The rows are grouped in 4 different ways at once. Each group adds its own fixed numbers to the row, and there is some noise. The rows also spread widely along 13 directions, which tell nothing about the answers.
In the rows, 128 means zero.
Some rows, each with its group in each grouping after it:
[104 135 136 120  99 117 111  73 200 120 110 132 111 117 129 149  99 142
 146 120 134 152 149 159 137 187 126  95 124 162 132 123 117  99 168  99
 107 131]  S (1) voli q576
[ 99  98 127 141 127 144 131 113 125 120 113 171 136 180 196 113 109 132
 108 116 144  87 150  95 159 170 171 141 139 129 110 129 154 138 114 107
 112  94]  N (2) Linum q605
[ 98  71 125 117 149 166 176 147 125 107 146 104 128  46  98 123 118 129
  99 137 113 125  81 129 166 107 122 110 130  99 100 101 131 170 122  98
 155 132]  K (1) Vusi q576
[105  85 121 158 124 147 104 157 119 128 135 105 151 170 133 115 144 105
 136 114 152 117 132 120 118 156 123 109 124  93 139 121 147 156 167 126
 147 118]  H (4) Reg q539
[135  95 103 104  93 131 100 140 126 138 103 170 149 187 154 120 137  92
 146  75 140 115 147  98 166 127 176 138 108 147 114 114 161 115 151 106
 119 106]  N (4) Linum q605
[ 92  96 105 165 146 157 140 132 116 116 140 148 116 129 148 129 126 114
  97 157 154  92 103 152 142 137 117 141 126 131 109 117 126 159 111 142
 154 131]  D (3) Vusi q539
[126 127 106 110  72 115  97 129 159 136 103 158 109 123 131 118 133 110
 149 113 161 179 132 102 172 133 178 106 141 159 116 120 182  93 149 146
  93 129]  H (0) voli q539
[147 111 175 146 106 161  74 162 107 117  56 173 139 222 178  90 148  91
 101 103 110 114 135 171 121 128 159 174 117 127 139 145 149 118 109 121
 129  94]  K (0) Reg q576
[ 75 111 141 163 142 148 112 109 141 141 130 155 112 154 176 118 124 114
 108 137 172 134 123 133 134 147 127 153 175 138 135 122 167 163 139 135
 121 128]  D (2) Linum q605
[144 140 172  98 120 126 121  64 180 149  91 118 128 146 176 118  88  77
 115 119 122 161 109 132 131 103  91 188 156 144 116  85 138 158 129  86
 117 133]  G (3) Linum q576
[ 91 119 128 142 139 154 131 175  89 106 133 175 114  89 129  79 142 161
 118 156 137 135 169 104 150 126 180 100 169 120 129 184 169 124  89 150
 124  97]  S (2) Reg q576
[ 93 128 176 134 152 147 130  98 154 128 136 121 141 163 175 101 117 118
 119 140 165 135 149 120  97 163  91 143 150  93 136 129 133 179 138  93
 109 121]  G (0) Linum q576
[119 109 155 130 133 152  95 127 131 114 113 147 159 220 154 117 134 104
 138  94 130 113 169 112 105 152 124 137 115 102 139 142 137 133 161  98
 123 120]  K (1) Vusi q605
[151 110 164  84 120 108 146 166 132 131 105 111 139  96 114  89 138 144
 134 124  86 152 124 142 117 133 129 104 122  80 119 141 126 113 120  90
 139  99]  N (3) Linum q539
[160 140 149 150 117 106 134  91 135 103  99 117 134 183 163 148  97 104
 120 158  83  92  96 183 107 169 101 156  92 110  90 106  78 111 129 129
 168 124]  H (2) voli q539
[138 106 136 133 122 161 113 115 111 118 120 115 142 173 159 105 111  87
 122 132 147 110 133 118 126 130 100 158 129 118 118 109 133 162 135 107
 127 119]  S (1) Linum q539
[102 142 175 134 142 145 152 137 123 106 128 149 108  76 121  79 130 157
 108 170 106 132 137 167 120 138 130 128 134 104 129 174 118 131  90 117
 119 112]  H (4) voli q605
[137  93 116 111  63 134 117 103 173 113  93 130 130 139 128 139 109 101
 133  86 100 136 117 102 183 125 177 123 113 154  97 100 151 102 159 108
 127 137]  N (3) Linum q539
[132  98  72 135 172 108 124 143  91 124 143 121 165 193 167 160 104 109
 130  99 127  88 151  65 125 131 117 144 155  99  99 102 128 163 147 130
 193 103]  K (2) voli q605
[100  97 151 145 112 148 132 166 118 110 114 141 116  96 127  87 141 150
 113 156 129 123 136 149 131 155 152 100 133 112 124 166 140 127 108 123
 124 102]  S (3) Linum q576
[151 109 111 131  81 119 125 145 113 142 116 126 111 102 131 116 139  84
 130 160 152 145  67 153 159 117 128 131 114 132  93  91 148 126 123 160
 135 126]  D (4) Linum q539
[120 130 147 138  87 133 120  93 158 108 120 131 142 183 157 119 116 110
 149 127 143 118 153 103 127 190 140 108  98 118 117 129 128 113 150 120
  99 123]  N (4) Vusi q576
[107 117 153 110 120 168 150 111 115 130 145 147 131 123 153  64 121 110
 118 162 174 115 131 102 158 130 127 148 123 117 106 123 151 168 104  92
  73 114]  S (2) Linum q605
[110 123 171 120 158 144 153 104 139 108 127 150 143 170 172 111 112 120
 118 120 108 131 140  79 120 126 132 144 140  73 112 132 146 148 125  97
 132 132]  N (1) Vusi q539
[ 97  53 117 111 131 183 161 156 115 121 142 142 140  97 109 109 139 106
  93 109 121  95  70 136 193  95 155 137 102 114  96  90 150 168 126  85
 145 133]  D (2) Vusi q605
[127  81 125 124 139 116 117 162 128 150 107 135 143 168 152 138 147  99
 120  99 113 120  90 151 135 122 130 138 115  97 110  97 141 138 147 111
 175 114]  N (3) Reg q605
[113 105 111 111 145 137 138 143 108 133 123 173 134 122 165 103 120 118
 117 112 145 122 141  92 164 105 159 143 153 133 111 125 161 153 103 106
 130  97]  G (4) Linum q576
[117 107  81 134 121 137 134 103 128 119 150 139 124 134 137 150 111  95
 140 131 157 128 119  82 164 113 129 128 139 140  93  99 149 148 152 144
 147 146]  D (1) Linum q539
[139 137 133 119 132 142 121 102 137 104 126 129 139 159 122 128 113  96
 128 119 100 120 141 126 123  95 107 164 120 130 111 122 107 140 141 108
 160 148]  D (3) voli q539
[134 103  51 116 134 135  94 134 108 115 136 116 149 149 111 162 102  99
 152  89 124 112 173  95 146 100 119 142 162 179 123 114 129 143 163 133
 183 119]  S (2) Linum q605
[114  85 103 145 111 150  98 154 130 113 131  68 129  96  78 138 125 112
 132 116 119 146 113 150 132 128 117 107 158 138 142 108 139 144 171 146
 177 136]  N (2) Reg q539
[101  96 136 132 112 140 126 164 134 116 132 114 134 120 118 105 149 142
 136 140 150 129 135 136 121 185 137  82 116  97 134 143 139 125 139 128
 119 111]  N (0) Vusi q605
[108 144 100 156 109 119  98  94 166 101 119 138 100 126 121 160 106 119
 137 134 133 158 149 123 138 133 134 127 163 172 123 135 136 109 156 169
 150 151]  K (3) voli q539
[131 127 127 118 126 121  88 120 153 155 110 115 141 170 156 119 124 109
 142 120 172 135 148 184 102 179  81 133 118 147 154 107 115 137 151 101
 117 102]  S (0) Reg q539

New rows. What belongs after each?
[104 124 111 106 134 127 131 107 151 143 158 106 130  87 114 120 112 127
 148 144 161 149 142 125 141 144  97 112 142 138 129 108 132 151 149 110
 116 125]  S (2) Reg q605
[133  86 107 137 127 136 104 171 100 123 102 154 136 170 134 137 148  82
 120 100 109 118 105 144 138  82 142 155 128 126 109 116 148 135 148 134
 193 128]  S (3) Linum q539
[138 106 121 110 133 128 128 159  92 131 131 145 147 170 144 106 142  95
 130 115 131 119 116  90 141 104 143 143 125  86  93 109 154 143 133 120
 148 116]  N (2) voli q605
[ 92  95 150 139 124 151 137  76 189 101 143  56 161 153 133 138  86 137
 131 112 117 100 159 105 107 210  89 103 120 101 135 113  95 161 173  74
 125 130]  N (3) Vusi q605
[123 131 131 103 141 103 150 129 136 128 132 148 123  92 124 124 125 156
 140 147 107 133 140 155 128 147 131 110 129 124 113 145 112 109 119 114
 141 106]  D (2) Linum q605
[122 136  76 124 128 158  84 136 114 106 121 186 110 125  96 142 133  84
 139 105 127 145 152 151 154  55 142 164 148 212 140 141 140 119 136 164
 169 152]  D (4) Vusi q539
[110 119 106 117 109 141 113 119 145 109 125 187 126 172 129 142 148  96
 146 108 143 131 132 126 154 116 167 134  98 150 107 129 144 115 165 128
 139 145]  N (0) Linum q539
[ 78 143  93 127 164 126 142  75 169  99 160 144 129 119 133 163  91 153
 139 130 131 120 182 102 135 156 117 121 146 148 119 138 105 143 149 112
 148 136]  S (0) voli q605
[141  77 135 132 126 161 119 156 102 128 123  77 153 146 142  95 121  96
 114 126 151 116 113 113 121 146  92 131 136  87 127  97 142 173 132 108
 126 108]  K (1) Vusi q539
[131 170 139 127 120 113 115  91 138 137 117 158 100 135 169 107 108 101
 129 166 162 166 127 125 137 120 116 161 165 149 112 116 154 126 112 153
 107 131]  S (2) voli q539
[105 138 109 148 106 105 123 104 151 104 144 149 111 141 117 167 129 107
 155 141 121 156 115  97 146 121 153 113 136 123  89 126 152 103 177 177
 160 168]  H (2) voli q605
[ 82 136 155 129 166 147 158 109 144 132 146 172  99  97 144  99 132 124
  96 169 155 135 101 166 138 109 108 156 132 117 114 126 131 165 104 103
 125 144]  D (3) voli q539
[ 89 109 139 130 159 134 159 127 134 115 139 147 130 102 141 117 116 169
 113 142 106 108 144 137 143 161 143 110 134 107 119 149 123 134 111 102
 138 101]  H (2) Reg q605
[112  93 115 168 151 155 127 138 102 126 132 101 133 143 171 120 108  98
  93 152 161 107 112 103 128 133  90 156 171 111 116 103 146 189 109 150
 149 116]  K (3) Vusi q605
[105  63 128 115 109 177 115 105 175 106 116  97 150 131 106 138 104 115
 121  68 107 110 126 153 155 148 129 124 113 144 137  98 120 150 184  52
 139 136]  G (1) Linum q539
[113 122 129 123 125 100 114 137 154 143 133 134 121 128 120 140 146 117
 155 126 134 169 128 132 115 125 118 112 144 116 122 131 144 123 169 139
 152 141]  D (3) Linum q605
[ 76  98 123 139 114 178 136 119 143 103 142 143 121 107 118 110 129 120
 109 137 163 116 124 131 166 140 147 119 117 137 114 122 140 156 136 106
 114 137]  S (0) voli q576
[122  99 120 155  96 137 119 116 145 121  89 122 105 106 164 125  96 124
  95 138 132 127 114 132 164 150 146 139 167 163 115 112 150 131 107 141
 125 106]  K (3) Linum q539
[ 91 117  98 139 113 120 124 115 161 128 141 144 117 126 143 133 122 131
 144 146 182 130 138 121 140 185 132  90 124 140 119 125 139 121 145 138
 110 129]  G (3) Vusi q539
[ 85 114 109 140 127 130 104 131 151 111 134 156 127 146 113 152 139 106
 146  83 122 169 139  86 143  91 161 122 159 121 127 128 172 128 192 142
 174 162]  S (4) voli q539
[148 130 164 104 163 121 143 139 118 125 112  81 152 117 156  84  94 158
 110 137  98 118 168 136  88 164  82 139 159  87 138 141  99 157  87  79
 130  71]  H (0) voli q605
[105 116 107 119 139 161 126 104 147 106 142  98 127  88 100 126  95 131
 124 130 134 121 146 157 134 141  98 129 148 172 146 119 108 151 135 109
 136 129]  N (2) Vusi q539
[131 106 129 147  96 121 118 136 137 122 100 109 122 127 158 121 116 132
 120 142 140 138 124 133 135 182 136 112 145 125 119 123 142 123 128 145
 123 100]  K (0) Linum q539
[133 120 145 133 124 149 112 106 140  99 104 102 141 148 136 128  93 106
 124 111  88 132 160 100 119 107 117 155 169 138 127 140 129 146 137 118
 153 125]  H (3) Linum q576
[113 129 126 147 148 139 122 100 140 115 121 136 124 135 152 133  96 133
 112 138 108 111 159 141 128 138 113 153 151 152 128 138 113 139 109 122
 150 116]  D (3) Reg q605
[119  92  83 151 127 111 126 141 135 111 125  92 132 121 124 150 107 152
 125 129 122  89 136 156 123 196 116  92 122 129 121 120  94 126 139 123
 171 101]  N (3) voli q539
[119 137 137 137 100 132 121 105 149  99 120 132 126 135 124 130 115 124
 143 150 123 129 138 147 127 168 131 112 112 137 118 137 119 101 145 139
 126 134]  S (2) Vusi q539
[136 127 115 101 126 136 135 154 110 124 118 164 113  87 127  95 132 116
 111 132 125 157 118 112 171  72 161 146 155 135 103 125 167 129  92 136
 134 122]  D (0) voli q539
[123 163 110 108 110 132 128 116 120 124 133 209  88  93 116 105 139 110
 132 176 163 141 120 164 173  98 156 142 113 184  96 139 135 103  97 151
 107 137]  D (2) voli q576
[ 82 126 162 121 154 124 165 107 162 128 145 157 131 123 156 102 129 156
 128 150 134 136 144 112 130 159 133 105 117  78 114 144 134 136 129  87
 112 123]  S (3) Reg q539
[102  99 141 106 133 127 150 117 151 138 118 167 126 121 157 122 127 125
 111 116 124 134 101 126 169 126 157 139 132 119 100 107 155 136 131  94
 123 118]  K (2) Linum q605
[171 161 174  87 108 117 139 125 129 106 110 126 144 149 134  85 128 121
 149 151 102 146 150 123 103 143 120 127  98  89 110 150 111 100 107 116
 110 114]  N (0) Vusi q539
[154 140  93 126  71 143  97 147  87 104 127 180 121 173 109 105 159  66
 160 161 168 114 133 116 155  97 153 134  72 151  80 138 136 101 132 167
 120 144]  S (3) voli q576
[120 159 145  93 130 162 144  63 148  98 131 161 129 120 136  87  86 138
 130 146 128 112 194 121 146 132 127 156 128 172 127 158 106 132 102  79
  78 117]  H (2) Linum q539
[133 129 121 132 137 127 172 126 108 111 141 125 107  77 140 113 117 119
 109 199 138 126  92 143 143 124 108 138 130 112  84 117 116 152  85 154
 148 119]  N (0) Linum q539
[127 136 151 100 124 134 148 137 133 119 109 181 113  91 126 103 137 112
 121 138 103 150 103 156 157  88 154 139 113 129 104 132 140 109 100 120
 135 130]  G (4) Vusi q576
[143 144  93 153 157 130 111 115  84 115  99 221 114 206 199 139 115  92
 107 151 141  68 128 184 139 122 125 190 100 164  95 125 102 117  88 142
 164 110]  S (1) voli q539
[105  94 126 130 121 131 132 143 140 129 138  90 140 127 144 111 123 128
 128 125 164 139 128  85 129 170 125  94 147  85 119 107 152 161 148 115
 122 113]  N (0) voli q576
[131 126 106 128 122 139 118 108 113 129 152 135 136 169 140 126 125  75
 145 158 175 108 117 130 132 129  96 155 107 135  98 100 122 157 147 134
 132 136]  G (2) Linum q605
[125  79  71 166 137 131 141 128 108 129 130 126 130 152 172 163 109  80
 100 145 141  83  67 132 169 122 114 153 115 124  74  64 127 165 125 146
 189 125]  S (3) Reg q539
[117  59 111 135 128 165 151 175 101 103 161  49 153  89  85 109 134 122
 120 145 140 108 106 126 124 147  94  95 120  73 117 108 114 187 151 110
 162 116]  K (0) Linum q539
[ 75 123 117 113 166 153 140  88 159 125 162 175 131 148 135 135 122 108
 125 106 148 125 146  91 152  87 125 158 135 133 113 118 142 170 153  86
 138 159]  D (3) voli q605
[124  86 125 146 152 150 151 155  83 119 135 156 144 169 163 109 139 103
 108 145 133  83  97 125 145 126 131 140  96  71  91 114 135 158 113 114
 154 113]  H (1) Reg q539
[123 107 121 141 123 122 170 144 100 108 114 188 124 122 171 114 127 151
 111 167 110  71 118 155 163 172 172 118  80 110  79 147 111 103  79 121
 136  82]  S (4) Linum q605
[ 93 110 135 138 143 168 145 134 115 109 142 141 121  86 121  91 120 154
 105 164 138 102 147 159 144 153 134 117 131 137 129 150 117 146  94 110
 121 103]  D (2) Reg q576
[128  93 114 102 144 141 130 143 132 146 144  61 137  78 103 107 115 107
 124 122 139 159 113 113 134  96  80 127 168 113 133  90 142 186 141 104
 151 126]  N (3) Reg q539
[ 89 106 115 171 131 169 126  77 144 121 143 107 121 137 159 132  96  89
 105 148 176 108 111 140 140 142  86 164 149 155 127  91 128 195 143 125
 132 137]  H (4) Linum q539
[137 145 180 114 116 148 149 107 125 112 128 116 130 115 140  74 114 111
 126 178 129 141 143 105 117 119 101 142 134  99 107 145 125 152 101 110
 101 122]  S (3) Linum q576
[102 101 154 154 115 137 127  92 166 107 103 115 142 172 177 144  93 125
 112 103  99 123 128 100 136 173 146 127 153 109 118 109 147 128 153 115
 139 125]  S (2) Vusi q539
[ 96 125 128 106 158 157 120 149 102 121 150 176 139 149 134  86 142 120
 143 112 164 141 184  59 133  94 145 125 155 103 130 158 169 154 135 102
 116 125]  S (1) voli q576
[158 153 184 119 118 129  98 111 146 114  89  94 126 126 121 111 107 110
 131 131  77 171 156 153  86 101  90 160 175 137 144 151 116 126 126 125
 150 127]  D (3) Linum q576
[ 84  79 116 176 107 187  82 175 118  97 100 177 105 140 102 118 162 118
 102 123 135  90 121 235 139 139 162 134 105 178 149 159 126 120 138 131
 157 127]  G (3) Linum q539
[127 104 152 114 117 107  99 142 158 160  71 133 111 110 165 109 115 143
 119 100 126 176 130 160 132 159 140 116 181 141 154 127 170 109 130 108
 111  90]  H (1) Linum q539
[121 122  92 146 111 152 141 108 124 101 146 106  96  38  98 119  96 146
 122 197 154 116 135 174 149 165 100 105 134 178 121 137  96 133 102 147
 120 117]  D (1) Linum q539
[134 147 148  90 147 113 158 119 126 139 150 132 130  95 126 104 129  98
 146 152 129 174 119  92 130  74 101 146 148  94 101 125 147 157 129 121
 134 137]  H (4) Linum q605
[109  85 120 155 119 134 110 156 113 125 127 109 133 146 137 138 136  98
 127 125 134 134 103 114 132 126 129 128 157 104 114 110 163 150 165 152
 169 129]  S (2) Linum q605
[127 138  95  71 149 105 175 135 129 140 142 202 114  66 125 119 140 136
 135 145 126 156 112 125 187  79 162 123 108 131  81 121 144 111  95 120
 137 121]  D (0) Reg q539
[126 113 130 122 140 118 144 126 148 105 116 134 119  95 112 150 115 141
 119 117  67 135 108 163 137 122 136 117 126 115 109 123 111 109 139 110
 182 133]  D (1) voli q539
[ 93  79 115 122 139 164 176 127 110 118 175 151 151 160 144 106 143  86
 124 135 165  95 102  45 168  96 139 133  98  64  69 104 159 190 147  96
 130 148]  H (3) Linum q539
[101 136 171 158 133 138 134 128 129  98 104 157 119 137 173  85 110 172
 102 152 105 112 181 112 122 171 156 127 158 106 125 182 135 118  82 119
 113  93]  S (3) voli q605
[169 129 135  81  84 111 144 153  98 148 105 192 133 139 163  65 149 103
 144 139 145 141 124  84 175 109 187 128  97 105  82 130 173  98  87 121
  81  96]  D (4) Linum q539
[115 134 162 145  92 125 127  94 167 101 114 134 125 160 156 133 119 116
 138 134 114 162 133  89 131 150 152 122 137 100 104 134 154 113 160 142
 127 143]  S (0) Linum q539
[ 91 111 142 135 137 145 174 104 149 116 147 101 112  45 131 107 102 145
 107 169 132 139 107 136 148 147 107 118 152 112 117 115 124 167 114 108
 128 121]  S (4) Linum q539
[127 156 186 118 121 133 145 111 148 103 112 147 113 105 127  81 124 158
 125 176 100 134 153 173 113 160 126 121 105 117 127 172 100 100  90 108
 105 112]  N (3) Reg q539
[ 90 105 135 154  67 162 122  86 171 108 132 126 119 129 127 125 120 105
 136 141 156 124 118 132 164 171 144 114  98 146 113 114 139 129 168 121
  96 144]  S (4) Linum q605
[ 78  87 140 148 135 126 128 145 157 127 125 142 132 137 139 139 144 137
 125 110 113 140 119 120 138 145 151 103 134  88 120 128 156 129 163 117
 158 130]  S (3) Reg q605
[ 91 120 140 130 146 171 123 126 121 124 135 166 117 127 139  87 135 123
 110 146 162 120 135 158 143 127 132 147 132 143 138 136 141 153 110 109
 112 120]  N (2) Reg q539
[ 71  98 125 133 161 182 116 118 166 107 119 130 119  90 117 124  98 142
  94  97 116 127 156 159 140 118 123 148 178 175 164 136 130 162 127  90
 149 131]  G (3) Vusi q539
[154 135  50 134 123 122 103 136  90  98 127 140 124 137 115 155 109  96
 152 141 122 116 164 108 138  88 123 147 147 180 103 137 116 120 129 179
 186 126]  S (3) Linum q539
[143 122 104  93 141 127 108 174  98 107 126 144 157 151 108 114 135 121
 153  84  97 142 187  66 127  83 158 131 154 110 120 155 149 124 138 123
 166 115]  G (0) voli q605
[103 111 141 133 176 153 158 135 106 108 140 152 123 110 139 119 125 109
  96 141 103 128  96 131 140  70 127 170 161  99 102 122 143 173 114 122
 184 139]  G (2) Linum q539
[ 82  99 170 165 136 142 112 128 166 112  94 113 112 118 142 136 116 137
  92 111  90 145 113 173 115 143 126 131 171 118 145 133 137 142 145 113
 169 129]  S (3) voli q576
[182 162 130  87  94  91 122 101 124 144 122 159 126 165 150 121 133  69
 171 165 156 159 113 107 134 110 109 147  92 119  75 105 136 105 138 145
 104 136]  K (1) Linum q605
[145 136 100  80 128 104 155 154 108 134 162 133 122  66  88 113 143  99
 164 162 133 177 116  69 152  54 123 119 141 103  79 124 157 136 129 150
 150 146]  G (3) Linum q605
[118 105 167 148 116 136 112 153 137 113 107 115 127 137 115 127 145 118
 120 129  95 141  96 190 103 145 123 120 127  99 135 130 129 117 153 137
 165 137]  D (2) Vusi q539
[100 112 121 130 113 172 119 114 143  91 132 135 131 111 100 119 115 127
 133 122 122 106 165 151 143 143 138 121 116 163 139 152 107 135 143 101
 131 124]  G (4) Linum q576
[ 84 139 183 112 129 178 103 151 148  93 124 138 101  52  53  79 151 138
 131 120  99 217 178 122 116  50 145 130 206 141 173 200 171 134 146 129
 130 159]  K (3) Linum q539
[135 120 149 102 133 122 151 116 129 137 120 148 129 132 161 112 122 100
 116 135 127 144  93 114 150 101 128 157 136 103  91  98 151 147 123 110
 130 126]  K (2) Linum q539
[ 97 121 125 162 144 167 135 132 100  91 161 141 124 144 114 115 145 101
 121 166 149  94 112 160 118 124 106 142  96 104 113 132 104 164 135 136
 164 148]  N (4) voli q539
[ 75  64 154 183 101 192 112 140 147  96 112  91 121 107 116 120 121 124
  84 119 111 118  97 159 147 156 145 123 161 129 144 119 155 154 146 132
 144 136]  D (2) Vusi q605
[130 132 121 140 109 150  95 109 135 111 117 136 129 171 133 126 124  97
 140 140 154 114 149 176 115 152 104 147 108 166 133 134 106 131 147 131
 125 127]  H (0) Linum q539
[126 131  91 166 146 170  98 100 106  96 131 111 125 142 135 132  85 119
 122 160 144  84 176 174 112 156  72 155 139 181 148 134  81 155 115 134
 152 110]  S (1) Reg q539
[163 167 117 112 112 145 110 109 110  95 114 139 117 112 106 117 102  98
 137 155 103 141 156 133 137  82 120 162 152 187 116 144 117 111  99 165
 144 134]  D (2) Vusi q576
[118 118 125  98 177 130 167 150 110 147 144 171 121  86 135  94 145 125
 108 169 145 114  93 187 143 104 103 142  95 108 103 116 112 157  87  91
 142 112]  G (3) Reg q539
[137 133 122 125  87 111 121 131 129 127 115 176 108 140 142 117 147  98
 144 158 153 152 114 113 154 119 158 125 114 129  87 133 157 101 128 163
 116 133]  K (3) Linum q539
[105 121 154 138 139 188 146  98 118  94 129 163 134 154 158  91 107 111
  95 156 132  74 132 147 148 139 127 172 106 135 110 131 114 157  90  98
 112 121]  G (2) Vusi q605
[130 101 141 113 140 164 137 167  78  95 150 104 164 132  96  92 137 113
 136 126  95 115 155  84 116  90 121 134 139  76 113 150 133 161 139 110
 162 121]  S (2) Linum q605
[140 109 124  89 173 127 161 149 110 133 124 137 145 122 148 103 121 135
 104 124 116  96 122 162 129 129 106 148 107 102 109 110  97 156  93  68
 153  90]  N (0) voli q539
[128 142 144 121 126 134 113  87 158  87 123 112 142 151 115 145  93 123
 150 102  74 146 182  87 116 120 123 132 149 122 124 143 120 116 167 112
 154 146]  S (1) voli q605
